All groups share one centre, and each spreads out both ways along 11 directions, with some noise.
In the rows, 128 means zero.
Known rows, each followed by its group:
[133  52 110 132 130 142 138 127 170 172 185 108 176  95 112  93] | J95
[110 124 108 138 117 114  65 115 123 146 165 109 111 146 130 129] | J192
[138 158  89 115 117 106 104 103 129 131 124 158 104 150 115 115] | J95
[147 130  88 142  84 128 112 161 102  96 156 135 166 145 110  97] | J691
[152 144 152 138 117 158  36  98 111  86 154  92  75  99  96 103] | J795
[142 157 122 145 107 174 161 211 158 130 148  82  96 110 103  99] | J691
[137 152 115 111 129 137 113  97 104 115 132 142  98 168 110 107] | J95
[122 147 112  99 110  80 171 162 133 104 105 158 103  74 120 150] | J95
[121 153  94  88 145  98 133  94 119  85 157 147 148 152 100  67] | J795
[153 158 145 146 132 171 200 138 198 127 110 152 150 142 121 112] | J192
[174  86 104 167  74 133 164 141  43 121 126 156 119  63 121 123] | J192
[142 139 148 111 120 176 180 112 108 169 113  99 124 103 197 115] | J95
[128 121 148 159 135 166  96 157 109 104  96 120 111 122 101  99] | J691
[116 152 125 105 123 114  94  98 217 139 173 106 106 161 132 157] | J192
[146 161  77  89 122 113 135 201 124 141 108 114 180 127 131  81] | J691
[126 114 101 111 124 118 146 135 186 155  79 105 137 103 171 116] | J192
[126 191 130 150 143 155 129 165 128 120 134 116 150 175 118 115] | J691
[148 138 141 119 150 154 165 166 174 108  45 102 175 130 153 142] | J192
[146 168 106 102 102 100 156  99 116 121 177 156 142 151 136 133] | J691
[146 105 119 123 117 162 157 129 126 138 133 108 117 106 132  56] | J95
[166 115 116 103 111 106 134  74  81 128 131 145 130 100 145 100] | J691
[110 160 154 140 136 152 195 136 128 127 127 125  83 113 140  77] | J95
[130 109 211 146  91 164 126 107 151  73 142 136  70 134 126 123] | J795
[122 185 111 173 154 142 122 149 164 129 160  79 147 126 120 151] | J795
[115 160 138 147 148 129 141 115 156 131  87 101 110 138 172 140] | J95
[141 128  87 115 116 127 117 122 133 181 134 129  86  98 120 164] | J795
[164 109 114 159  78 120 148 137  60 113 137 133  87  58 123 144] | J192
[154 143 139  60 124 129 195 137 212  90 106 124 127 185 127 126] | J795
[146 110 108 130  80 103 103  68 135 176 139 198 103 117 145 106] | J795
[171 127  69 170  86 114 108  69 137 117 139 147 161 151 142 145] | J192
[119 133 155 137 177 164 108 118 110 167 104  88 149 146 158 168] | J95
[ 93 139 126 161 125 100 149  81 128 165 128 172  69 116 154 115] | J95
[101 112 136 112 154 142 120 132  84 179 125 145 110 101 117 167] | J795
[150  91  85  96 128 121 130  77 115 132 125 109 165 138 152 118] | J691
[153 110 147 140 125 171 136 164 164 136  90 118 168 149 132 108] | J192
[116 128 164 201 149 149  79 118 122  81 175 140 153 124  72 134] | J691
[156 159 115 166 107 134 117 132 166 123 122  92 112 107 142 145] | J192
[116 119 139 120 122 139 171  71  72 110 145 128  97 142 158 151] | J95
[183 137 106 135  99 153 143 148 122  99 119  89 115 117 122  88] | J795
[137 120  79  81 114  89 177 113 109 129 154 126 156 112 149 149] | J691
[159 135 118  91 150 158 188 147 123 121 144  91 183 168 122 169] | J795
[137 101  91 146  99 166 129 145 124 115 167 103 123 142 100  97] | J691
[128 164  86 103 127  86 117 149 147 130 165 178 142 121  72 159] | J95
[134  96 126 171  70 157 134  95  78  87 152 148 100 151 129 112] | J192
[104  79 144 147 119 136 170 117  62 118 141 157 137 115 138 115] | J795
[ 96 125 109  94 165 140 122 108 103 141 128 154 145 178 111  71] | J192
[167 133 141 112 117 155 218 177  61 124 109 129 128 118 129 163] | J795
[138 131 154 110 147 171 142 150 122 132  92  89 124 119 143 105] | J95
[136 153 149 109 138 142 137 126 181 119 138 117 122 157 118 148] | J795
[178 207 142 186 108 144 115 189 137 123  88  89 149 114 158 101] | J691
[140 170 128  94 147 117 172 119 165 185 107 124  87  93 152 123] | J691
[143 142 146 112 148 182 117 132 133 108 183  73 107 157  83 100] | J192

New rows, each followed by its group:
[152 158  98  97  85  99 132 124 133 137 103 166  88  94 140 133] | J95
[193 108 141 147  88 169 145 131  74 146 131 120 134 115 145 152] | J795
[ 68 118  87  86 179 142 132 145 128 167  73 142 108 169 114 111] | J691
[108 139 134 172 154 147 120 133 154 134 156 129  99 150  79  57] | J95
[119 122 112 120 127 115 163 148 106 170  87 145 113  67 152  76] | J95
[127 120 136 132 133 141  37  80 120  82 155 104 110 118 102  57] | J795
[117 102 131 133 133 163 109 139 121 213  98 158  79 107 116  88] | J795
[ 86 108 124 125 139 135 143 137 118 140 109 138 146 150 148 111] | J192
[145 147  97 137 127 156 105 105  78 117 154 121 133 169 107 122] | J95
[178 154 102 122 110 137  97 113 142 128 154  88 114 114 118 162] | J795
[174  75 129 129 131 144 100 117 131 121  87  76 148  72 138  99] | J691
[140 117  97 118 107 114 162 145 159 126 162 131 143  91 114 116] | J95
[174 133 163 123 126 224 102 139 139 144 158  82 122 150 105  96] | J95
[118 157 130 110 149 115 185 133 129 167 125 225 134 122  95 111] | J192
[ 97 182  79 143 181 121 164 131  99 163 100 157 147 115 127  72] | J192
[142 170 150 110 201 117 148 154 139 140  90  82 195  82 151 142] | J691
[120 141 128 184 127 167 157  86  89 135 148 102 103 149 159  97] | J95
[115 133 153  77 124  99 148 114 188 129 138 162  88 117 119 168] | J95
[104 101 142 157 125 127 146 124 143 111 190 168  63 126  50  58] | J95
[169 194 113 212 105 138 121 154  59 153 148 126 122  71 129 132] | J795
[135 165 144  94 138 129 121 116 190 118 134 114 133 161 130 194] | J95
[151 109 137 101 139 110 155 117 144 134 168 122 130  45 106 116] | J691
[131 133  97 137 146 149 107 110 151 164 195 142 149 159  81  79] | J95
[117 123 127 123 138 140 153 174 170 191 122 107 108  79 135  79] | J192
[116 145 117 118 136  80 113 138 154  93  82 140  98 128 114 159] | J95
[187 176 181 171 109 113 102  92 143  93 142 127 143  98 145 142] | J691
[163 142 137  97 126 129 137 115 132 118 185 134 106 123  78 151] | J192
[140 113  57 106 101 128 206 161 177 124 104 115  79 125 117  68] | J795
[ 91 136 151 123 145 146 155 169 135 166 156 127  96 110 111  98] | J192
[106 141 136 139 159 157  98 164 145 105  97  81  99 104 107  66] | J795
[113 110 147 147  87 134 155 164 171 177 147 127  68  75 142 108] | J192
[206 133  79  92  90 173 118 142 155 125 168  75 192 128 126 130] | J95
[121 103 115 133 157 160 137  78 140 147 164 111 123 141 112 119] | J691
[148 182  94 112 106 132 130 130 109 155 149 176 104 122 100  88] | J95
[138 138  82 140 116 114 106  96  99 134 170 119 130 103 122 148] | J795
[114 185 125 139 141 128 172 151 169 140 147 132 128 113 129 124] | J95
[133 154 109 109 150 150 168 152 173  79 155  55 142 156 107 157] | J795
[137 113 108 127 114 144 105  85 121  95  63 160 146 191 146  96] | J192
[159 170 140  96 107 148 158 144 151 133  88  91 132 100 188 177] | J95
[116 192 116 183 170 154 159 184 104  94 118  82 153 141 114  99] | J95
[117 162 136  88 180 132 108 139 135 177  93 131 158 139 134 154] | J95
[130  82 107 130 115 139 163  95 161 164 176 121 137 105 144  76] | J95
[114 149 123 161 119 133 141 150  85 125 141 106  70  81 126 118] | J192
[166 103 142 126  84 146 163 132 169 121 132 133 114 111 131 141] | J192
[ 82 134  96 151 113  90 120 125 140 146  86 129 115 114 188 143] | J192
[136 172 145 109 153 139  87 140 143 134  93 131 106 155 109 146] | J95
[143 102 147 174  80 146 187 146 142 141 182 161 129 110 120 153] | J192
[102  74 126 174 134 133 193 130 129 108 164  95 125  96 127  91] | J95
[154 142 108 109 100 122 117 111 138  92 110 129  92 142 122 118] | J95
[181 139  97 123 139 169 126 166 123 164  98  84 154 132 121  81] | J795
[134 187 104 160 151 151 100 113  86 167 108 106 157 156 167 159] | J95
[ 91 130  64 150 120 148 158 160 119 132 117 103 132 174 147 158] | J691
[166 160 107 162  85 116 138 100 130 118 166 140 132 125 136 121] | J795
[124 175 177 103 147 116 107 106  89 114 143 172 120 127 114 155] | J795
[132 139 155  91 130 121 114 120 165 118 107 132  99 125 130 158] | J795
[178 133 105 154 104 145 120 105 177 134 189 111 161 147 113 143] | J192
